The rows of a group lie close to one hidden flat surface of 11 dimensions, which passes through zero. Surfaces can cross.
Some rows, each with its group after it:
0.88 -2.63 0.66 -1.52 -1.13 1.83 4.64 -0.55 -2.87 -0.56 1.54 -3.05 0.93 2.24 -1.75 0.69 -0.43 -0.61 -2.30 -1.03 -0.08 : j_705
-0.61 -1.55 0.39 0.59 1.68 -2.91 -0.74 -0.20 -1.16 0.13 -1.66 -0.44 0.05 0.10 -0.59 0.52 1.98 1.40 -3.35 2.26 2.42 : j_854
-0.50 0.23 0.77 1.32 1.33 -0.72 3.19 0.39 0.52 -1.27 -1.48 0.22 -1.48 1.29 0.42 0.82 1.85 0.27 -1.51 -0.71 0.43 : j_150
0.09 -2.01 2.51 -0.31 -3.08 3.87 -1.11 -1.76 -2.02 -1.47 -6.77 -2.67 0.25 0.39 -0.40 0.61 -0.76 1.49 0.01 -1.20 2.77 : j_705
0.69 0.89 -1.05 -1.23 -1.80 0.32 2.72 -0.52 2.38 -0.96 0.86 -0.07 -3.45 1.18 1.40 0.19 -0.46 -0.50 1.78 -1.52 -1.65 : j_854
-1.86 1.33 0.34 0.07 1.44 -2.17 0.58 0.67 1.63 0.49 -2.93 3.21 -1.70 -0.45 0.89 1.08 2.83 0.51 -0.37 -0.76 -0.35 : j_705
0.32 0.52 -0.31 0.40 0.48 -1.01 0.30 1.18 3.34 0.70 3.32 2.32 -1.21 2.11 0.96 -0.15 -0.79 -0.33 1.90 3.12 -1.75 : j_854
0.03 0.89 -1.56 0.91 -0.30 -2.09 -1.31 -1.41 3.43 -1.88 -0.07 -1.48 -2.38 0.33 1.14 -0.24 1.22 1.05 -1.57 2.83 1.01 : j_705
3.43 -0.60 -1.53 -1.70 -1.22 -0.15 2.73 -0.14 -2.01 -0.91 -3.36 -1.30 -2.99 1.28 1.08 2.86 -0.96 2.58 1.20 0.30 -0.13 : j_150
-1.20 0.62 0.62 -2.07 0.03 2.25 1.28 -1.23 -2.35 1.23 6.04 -0.24 0.12 -2.38 -3.24 0.69 0.35 -0.88 -0.25 -4.61 -3.48 : j_150
-0.03 -0.97 1.45 0.53 2.09 -1.44 1.40 -0.74 -0.47 -0.69 -1.22 0.19 0.86 1.71 0.21 -0.17 0.58 -1.29 -1.36 1.75 -0.92 : j_448
-1.38 3.23 0.41 -0.64 1.31 0.07 2.40 -1.93 -0.39 1.70 -3.53 -2.28 4.35 -1.29 -3.22 -2.11 3.16 0.50 -3.49 -1.10 2.11 : j_150
-0.89 1.19 -2.16 -0.16 0.23 -0.70 1.06 2.53 -0.59 0.74 -0.23 2.52 0.06 -0.16 -0.14 1.40 0.41 1.57 0.82 -0.27 -0.62 : j_705
4.49 -3.64 1.50 0.84 -1.17 -0.37 -1.65 0.15 2.01 0.11 1.66 -2.38 -1.88 1.64 3.59 -0.55 -1.81 -1.17 1.09 2.56 3.21 : j_854
0.19 1.52 1.54 2.14 2.39 -2.16 1.10 -1.14 -1.74 -0.34 0.85 -1.34 -0.85 0.31 -1.17 -2.43 -1.36 1.70 2.25 -0.94 1.18 : j_705
3.58 -1.45 3.23 -0.26 2.88 -1.86 0.83 -0.89 -1.75 1.47 1.47 -0.06 -0.95 -0.60 1.11 0.99 1.02 -1.59 0.10 -1.20 -0.24 : j_448
0.05 -0.22 0.60 0.45 0.81 -0.05 1.20 1.78 0.96 1.16 1.11 1.86 0.63 1.73 0.25 0.32 0.22 -0.26 0.40 1.52 -0.22 : j_448
-1.00 -2.02 2.14 1.22 -0.16 1.86 -0.93 2.09 0.74 -0.71 0.69 2.46 -2.75 -0.39 1.18 3.36 2.37 0.44 -1.28 -1.39 0.96 : j_150
1.73 2.35 -3.41 -0.78 1.21 -1.10 -1.44 0.20 -0.03 1.22 2.22 -0.57 4.44 -1.74 0.05 -1.57 -0.87 -2.27 -0.41 1.50 -1.74 : j_448
0.61 0.68 0.36 2.56 1.06 -3.33 -2.26 1.36 3.00 0.63 4.14 1.58 -2.31 0.30 2.34 -3.19 -2.38 -0.12 4.27 1.14 1.20 : j_854
2.99 0.56 2.33 -1.71 1.86 -2.56 1.83 -0.59 0.04 2.99 -2.60 1.77 -0.78 -0.42 2.51 -0.58 0.78 -2.30 2.70 -2.11 -0.92 : j_854
-2.17 -0.41 -0.61 -0.82 -1.42 -1.00 1.86 3.54 -0.16 2.70 0.00 2.89 -0.67 0.42 0.20 -0.59 0.13 1.77 1.89 -2.25 2.45 : j_854
-1.14 -2.59 -3.05 -1.64 -3.22 -0.92 2.51 0.97 -0.77 -1.57 -0.20 -2.01 -1.54 0.95 0.45 0.54 0.51 0.28 -2.94 -1.56 2.15 : j_150
-2.49 1.76 0.57 2.65 3.90 -5.94 -0.56 0.87 2.55 0.86 2.88 3.31 -4.01 0.25 -0.12 -0.97 1.96 2.73 0.91 2.03 1.06 : j_448
1.48 0.18 1.44 0.31 -1.23 3.15 4.92 1.00 -0.38 0.74 -0.35 -1.88 -0.01 2.37 -0.95 -0.17 -0.83 1.95 1.24 -1.45 2.65 : j_705
1.01 2.32 3.24 2.48 4.40 -2.50 2.00 -0.59 2.15 0.60 2.08 0.28 -2.26 0.21 0.04 -0.65 2.90 0.83 -0.18 0.00 1.46 : j_854
-1.67 -0.08 5.46 3.11 2.26 0.30 -1.16 0.18 -1.90 0.32 4.18 1.39 -3.32 -1.39 -1.36 -1.35 -1.06 1.54 4.03 -4.69 1.06 : j_448
1.65 0.29 1.48 -0.42 -0.88 2.02 1.01 -0.17 1.32 1.75 -1.35 -0.93 0.98 0.13 0.28 -0.09 1.28 -0.07 -0.64 -0.29 2.30 : j_705
1.44 -3.71 1.74 -0.32 -2.58 4.29 0.45 2.04 -0.08 0.10 3.53 0.46 0.33 1.18 1.79 0.95 -2.41 -3.22 1.64 -1.84 -0.79 : j_854
-0.48 -1.68 1.30 -0.59 0.26 -0.37 1.93 -1.01 -1.99 0.83 -0.06 -2.61 1.21 -0.07 -2.04 -0.36 2.23 0.43 -4.09 -0.56 2.92 : j_448
0.75 -5.37 -2.57 -3.09 -4.06 0.53 0.10 1.12 -4.54 -2.03 -2.26 0.15 -0.07 1.36 2.44 1.50 -4.78 -3.06 1.92 -1.80 -3.33 : j_854
-1.85 0.44 -0.59 -0.45 -1.94 0.66 1.69 -0.65 3.74 -1.36 2.61 -0.58 -4.24 0.61 -0.40 0.93 2.47 1.07 -1.85 -0.64 0.57 : j_150
0.53 2.89 -0.39 -0.59 1.62 -0.37 0.87 -0.97 1.94 1.46 -1.08 0.18 3.02 -0.61 -0.22 -1.04 1.67 -2.12 -1.11 0.78 -1.55 : j_150
-0.51 -3.86 2.83 -0.82 -1.40 0.35 1.95 0.93 -0.39 0.65 -0.81 1.50 -1.97 2.47 1.74 0.41 -0.68 -1.54 1.14 -1.40 0.33 : j_705
-1.27 1.14 0.88 0.92 1.20 1.99 0.23 -0.25 -0.38 -0.47 0.29 0.29 1.02 0.03 -2.16 1.22 0.97 0.93 -1.03 0.58 -1.02 : j_854
-2.49 1.58 -2.29 0.19 0.08 -1.46 -1.13 -0.14 0.43 -1.19 3.59 0.73 -0.54 -1.81 -0.27 -1.69 -0.84 -1.07 0.91 -2.17 -2.46 : j_705
-1.03 4.79 0.46 0.21 0.48 1.67 0.02 -0.84 1.01 1.27 -1.26 0.47 0.88 -2.34 -1.85 -1.32 1.14 1.45 1.81 -2.78 0.25 : j_854
-0.84 -1.42 2.94 1.99 2.89 -1.92 0.18 -0.44 1.47 -0.50 3.69 1.58 -1.17 1.62 0.77 -0.81 0.25 -2.52 -0.12 1.46 -1.80 : j_448
-0.68 3.87 -3.99 0.18 2.13 -4.49 3.23 1.26 1.44 0.34 1.56 1.34 1.52 0.71 0.64 -3.36 -1.06 -1.48 1.83 0.01 -2.25 : j_150
-1.09 -0.42 3.95 1.76 1.95 2.62 3.18 -0.50 -2.61 -1.15 0.12 -0.28 0.49 1.87 -2.21 0.34 -0.55 0.11 0.42 -1.83 -1.31 : j_448
-3.15 -2.46 1.80 2.57 2.57 -1.99 2.42 0.97 -1.59 -2.21 2.10 0.25 0.14 1.81 -0.31 -1.07 0.16 -1.98 -2.37 -0.80 0.25 : j_150
2.75 1.48 1.62 2.05 0.73 2.40 1.08 -0.97 1.68 -0.81 0.63 -2.71 0.37 1.52 -0.52 -0.61 -0.76 1.21 0.65 1.82 1.34 : j_705
-0.24 3.13 -1.47 -1.62 -0.59 2.34 5.94 -0.53 0.48 0.06 -1.40 -1.71 2.87 0.11 -1.48 -0.38 1.75 -2.05 -2.25 -3.46 -1.65 : j_448
-0.55 -0.01 -0.80 -1.95 -0.73 -0.78 -3.17 -2.07 4.83 -0.46 2.26 1.17 -4.89 -1.48 0.77 3.62 4.36 0.88 -3.06 2.44 -1.67 : j_150
-1.89 -0.35 -1.87 0.35 -1.03 0.30 -2.65 0.64 0.71 0.23 -0.09 0.14 2.60 0.10 -0.86 -0.89 -0.65 0.47 -1.13 3.15 1.05 : j_448
-0.77 1.78 1.34 0.80 1.40 -0.13 -0.02 -1.71 1.44 -0.82 -4.18 -0.46 0.38 -0.71 0.04 0.12 3.21 -0.34 -2.62 0.10 0.75 : j_150
-0.90 1.12 -2.08 2.27 -0.37 2.36 -0.56 3.19 -0.21 -1.81 2.49 2.23 0.02 1.46 -0.42 0.92 -3.81 1.99 3.76 1.38 -2.17 : j_705
-2.21 -1.56 -1.19 0.83 -0.77 -0.15 6.72 -0.25 -0.28 -4.23 0.37 -2.57 -2.62 5.25 -1.29 0.21 -0.50 1.48 -2.16 1.31 -0.20 : j_448

New rows. What belongs after each?
2.40 -0.39 0.20 0.91 0.14 1.03 2.23 2.42 -1.72 -0.01 -2.11 0.29 1.34 1.73 1.57 0.19 -2.65 -0.39 3.09 -0.75 0.18 : j_150
2.43 -0.69 -0.58 -2.76 0.29 -0.82 -0.06 0.47 -4.18 1.80 -3.69 0.93 0.65 -2.06 0.61 2.42 0.49 0.18 0.27 -2.00 -1.04 : j_705
0.61 0.86 1.09 0.64 -1.47 3.05 -1.19 0.19 0.95 0.50 0.31 -0.44 0.19 -0.58 -0.23 -0.38 -1.05 0.67 1.94 -1.11 0.90 : j_854
-2.26 1.46 -3.23 -0.13 -2.64 -0.65 -3.35 1.65 4.66 0.64 2.05 2.09 0.61 -1.07 2.13 -3.00 -1.39 -2.30 1.96 -0.08 -0.32 : j_448
-0.87 -3.41 -0.26 1.39 -0.11 -1.56 2.38 0.82 -0.79 -3.54 0.23 -1.14 -1.18 2.83 1.90 -0.62 -1.28 -2.45 -1.45 -0.61 0.12 : j_150
-1.52 0.39 -0.60 0.07 -2.43 1.19 1.16 0.31 -1.29 -0.68 1.25 -1.74 -2.50 -0.84 -1.57 -0.76 -0.93 2.96 1.55 -4.19 2.58 : j_448
-1.84 -2.27 1.67 2.29 1.75 -0.29 2.67 2.59 -1.63 -2.04 3.50 2.35 -2.94 1.36 0.63 1.52 -0.04 -0.68 0.27 -3.01 -1.11 : j_150
3.41 0.70 -3.10 -3.58 -3.21 -1.63 2.01 1.10 3.16 3.03 -1.38 0.89 -0.55 1.36 3.43 -1.22 -1.69 -1.41 3.73 0.61 -0.54 : j_854
-0.17 0.70 0.58 1.86 1.22 2.12 -0.82 0.52 -0.85 -0.67 2.77 0.01 2.28 0.04 -1.27 -0.07 -1.55 -0.55 0.40 0.45 -1.71 : j_854
-0.94 2.24 -0.41 2.51 2.79 -0.05 -4.38 1.33 -2.64 0.21 -0.95 2.78 2.89 -1.80 -1.39 0.12 -1.90 1.98 2.62 1.86 -1.59 : j_705
-0.31 2.93 1.71 -1.18 1.63 -1.44 2.83 -0.49 1.40 1.84 -2.02 3.79 -2.91 0.26 0.66 0.16 1.35 0.20 3.78 -2.48 -3.08 : j_854
-3.04 1.75 -3.76 -0.30 -4.44 0.35 -1.16 1.30 2.05 -0.10 3.35 -1.46 -0.48 -3.40 0.30 -4.11 -0.83 -0.73 1.17 -6.56 3.52 : j_854
0.75 -2.55 -2.72 -0.79 -2.67 0.63 -3.06 0.43 2.22 -1.16 4.30 -0.81 -0.81 0.95 0.74 1.51 -1.06 0.10 -1.71 4.75 -0.26 : j_448
2.08 1.38 -1.74 -2.39 0.13 1.64 0.85 0.01 0.14 2.22 -1.25 -0.10 5.11 0.39 -0.93 0.83 0.28 -1.38 -1.57 2.96 -2.35 : j_854
0.81 -2.04 -2.10 -2.01 -1.36 -1.58 -1.15 -0.36 -1.96 -0.59 -3.55 -0.81 -0.29 -1.16 0.99 1.92 0.95 0.17 -2.36 0.22 0.56 : j_150
2.57 -0.55 1.83 2.58 3.14 1.78 -1.57 -2.72 -1.00 -3.52 3.34 -3.73 1.96 -0.26 -0.32 0.48 -0.64 -2.88 -3.07 1.95 -2.31 : j_854
-1.40 1.05 -0.42 0.92 -1.01 0.06 -1.15 -0.65 2.28 -1.52 1.03 0.40 -3.22 0.45 0.20 -0.52 -1.11 1.70 2.18 0.57 -0.52 : j_854
3.14 0.35 0.31 3.00 -0.54 0.58 -1.05 0.92 0.68 -0.61 1.97 -3.09 -1.15 0.72 0.90 -2.48 -3.47 2.46 3.67 0.69 4.65 : j_854
-4.61 1.45 -1.74 0.75 -1.46 -1.04 -2.86 0.22 2.27 -0.22 -0.78 1.13 0.08 -1.76 -0.39 -2.37 0.89 0.84 -0.46 -0.67 1.84 : j_705
-1.31 0.17 -3.41 -0.53 -3.74 0.49 -1.76 0.76 4.12 -1.64 2.58 0.57 -2.94 0.30 1.82 -0.62 -1.43 -0.32 1.58 0.19 -0.73 : j_448
3.07 -0.12 1.95 0.46 1.38 -0.23 0.72 0.15 -1.26 0.58 0.80 -0.32 0.63 -0.48 1.89 -1.22 -1.83 -2.87 2.66 -2.75 -0.72 : j_854
0.08 -2.91 -1.28 -1.02 -2.31 0.10 0.24 3.62 -1.69 2.71 -0.04 0.71 2.47 0.51 0.48 -0.27 -0.93 -0.11 -0.37 -0.07 3.33 : j_854
-1.00 -0.56 -0.44 0.07 -1.80 0.02 -2.62 -1.58 -2.71 -1.47 -4.60 -2.32 2.14 -1.98 0.48 -3.29 -3.17 -1.48 1.91 -2.93 1.12 : j_448
0.65 -1.95 -5.87 -2.31 -4.12 -2.35 1.22 0.98 2.57 -1.38 -1.34 -2.10 0.83 2.05 3.07 -1.62 -1.54 -2.37 -1.82 2.55 0.99 : j_448
-2.40 -0.50 -2.18 0.55 -1.99 -1.43 -2.10 1.81 1.97 0.20 3.09 0.44 -0.38 -0.76 0.34 -2.08 -0.30 0.46 -0.32 -0.18 2.97 : j_854
2.41 -2.12 2.80 1.75 -0.72 4.70 -0.25 -0.95 0.67 -3.81 -3.58 -0.92 -2.05 3.28 1.58 3.60 -1.27 0.62 0.41 3.69 -1.42 : j_705
-0.68 -0.52 2.69 1.92 2.82 0.72 -2.04 2.12 -2.75 1.45 -1.70 3.22 2.30 -1.76 -0.01 1.28 0.68 -0.41 0.41 -1.39 0.58 : j_150
-1.63 1.84 -3.32 -0.74 -1.49 -1.93 1.27 -1.44 2.27 -2.09 -1.13 -1.30 -4.83 -0.37 -0.45 1.19 2.59 3.55 -1.82 -0.03 1.04 : j_448
-1.96 -0.25 -1.76 -1.32 -0.76 -3.01 -1.62 -2.17 -2.78 0.11 0.16 -2.03 -1.82 -1.13 -2.93 -1.04 -0.29 4.26 -0.50 0.42 1.79 : j_150
-0.16 2.25 2.36 1.47 4.06 -0.92 1.96 -1.28 -1.17 -1.49 -2.60 1.44 -2.76 0.97 -1.39 2.99 2.21 3.49 0.12 1.47 -2.04 : j_448
-4.04 1.36 -1.66 -2.65 -0.59 1.61 3.47 0.42 -3.30 0.11 -4.21 1.88 1.43 -0.31 -3.51 2.76 2.15 2.14 -1.95 -2.38 -2.60 : j_854
4.72 -2.67 -0.14 -0.44 1.18 -2.12 1.27 3.13 -2.50 2.28 -1.19 1.41 1.77 2.39 2.92 0.47 -3.04 -1.08 2.82 2.38 0.40 : j_448
3.69 -0.24 -1.74 -0.49 1.17 -3.09 2.46 -2.02 -0.32 -1.95 -1.13 -3.33 -1.46 1.79 1.71 0.20 -0.24 -0.25 -1.45 2.62 -0.41 : j_854
1.07 1.48 -4.75 -1.86 -2.59 1.05 2.48 1.17 2.56 -0.01 2.41 -0.91 0.79 0.48 0.63 -0.03 -0.41 -1.28 -0.44 -0.14 -1.22 : j_448
5.91 1.29 1.64 -1.76 2.47 0.25 0.84 -1.59 -5.22 2.57 0.50 -2.33 -0.74 -4.01 -1.39 2.91 1.52 2.08 0.21 -4.09 0.43 : j_448
1.01 0.92 -0.32 0.46 0.36 1.00 -2.60 -0.51 1.18 0.05 1.60 0.09 1.32 -1.27 0.53 -0.05 -0.45 -1.48 0.39 1.08 -1.52 : j_705
-2.50 1.87 -3.22 -1.00 -2.35 0.99 0.15 0.67 0.47 -0.39 0.04 -0.02 0.44 -0.62 -1.62 -0.59 -0.47 1.40 0.17 -0.83 -0.08 : j_854
3.80 2.46 -1.35 -1.09 -1.75 0.16 -1.46 -2.10 3.98 1.39 -2.15 -2.53 -0.01 -0.09 1.38 -1.21 -0.12 1.13 1.05 3.20 2.08 : j_854
0.08 0.02 -3.40 -2.36 -1.43 -2.09 1.04 -1.49 -3.57 -0.07 -0.69 -2.82 0.68 -0.63 -1.43 -1.56 -2.07 1.17 0.33 -1.22 -0.16 : j_150
-4.75 -0.67 -0.05 -0.26 -0.20 -3.80 -0.26 0.27 0.84 1.14 -0.42 1.76 -0.43 -0.73 -0.52 -2.49 1.90 -0.23 -1.47 -1.36 2.06 : j_705
-0.75 2.52 1.87 -0.36 1.32 1.55 -0.11 -1.54 1.06 0.81 -0.11 0.46 1.01 -2.31 -1.10 0.01 2.55 -1.17 -1.19 -2.24 -1.19 : j_854
-2.27 -1.75 0.26 0.84 -0.29 2.51 -0.15 0.50 0.34 -1.95 1.73 0.33 -0.71 2.27 -1.96 2.96 0.46 2.13 -2.46 3.75 -0.83 : j_854
0.31 -3.32 3.71 -0.43 0.58 2.57 -3.46 -1.79 -3.14 1.03 2.02 -0.93 3.83 -1.26 -1.85 0.06 -0.88 -2.68 -1.75 0.52 -1.33 : j_150
-1.94 0.29 0.08 0.38 -2.25 0.47 -3.28 -1.59 2.30 -0.50 0.09 -1.65 -0.61 -0.69 -0.78 -2.21 -0.15 1.43 -0.24 1.05 2.69 : j_150
2.32 -1.30 -1.33 -2.96 1.03 -1.81 2.99 -0.12 -4.24 1.62 1.12 -0.57 -0.20 0.64 -2.06 2.54 0.19 1.90 -1.07 1.25 -1.75 : j_150
3.66 1.41 -1.60 -2.17 0.70 -2.44 3.04 -1.12 0.40 1.49 2.73 -2.13 -1.15 -1.10 0.75 -0.60 0.99 -1.01 -0.41 -2.06 -0.25 : j_705
-0.42 -1.86 -1.37 -0.36 -2.27 2.17 -4.28 1.50 0.40 1.88 4.94 -0.76 4.70 -1.33 -0.47 -2.04 -2.13 -2.21 -0.69 1.49 1.31 : j_448
2.91 -3.57 3.97 1.99 1.69 0.84 -2.15 -3.35 -0.24 -3.98 1.30 -3.39 -2.20 0.53 1.68 1.73 0.44 -2.35 -2.93 1.75 -0.57 : j_854
-2.23 -0.17 -1.93 -0.07 -2.33 -0.69 0.90 0.79 2.73 -1.18 -0.41 -0.06 -2.26 1.34 0.45 0.10 1.01 1.48 -1.35 0.82 1.65 : j_705
-0.70 0.64 -0.70 -0.67 0.31 -2.82 0.74 1.70 -0.29 2.70 -1.67 2.18 0.38 -0.31 0.18 -1.16 0.50 1.18 1.46 -0.56 1.70 : j_854
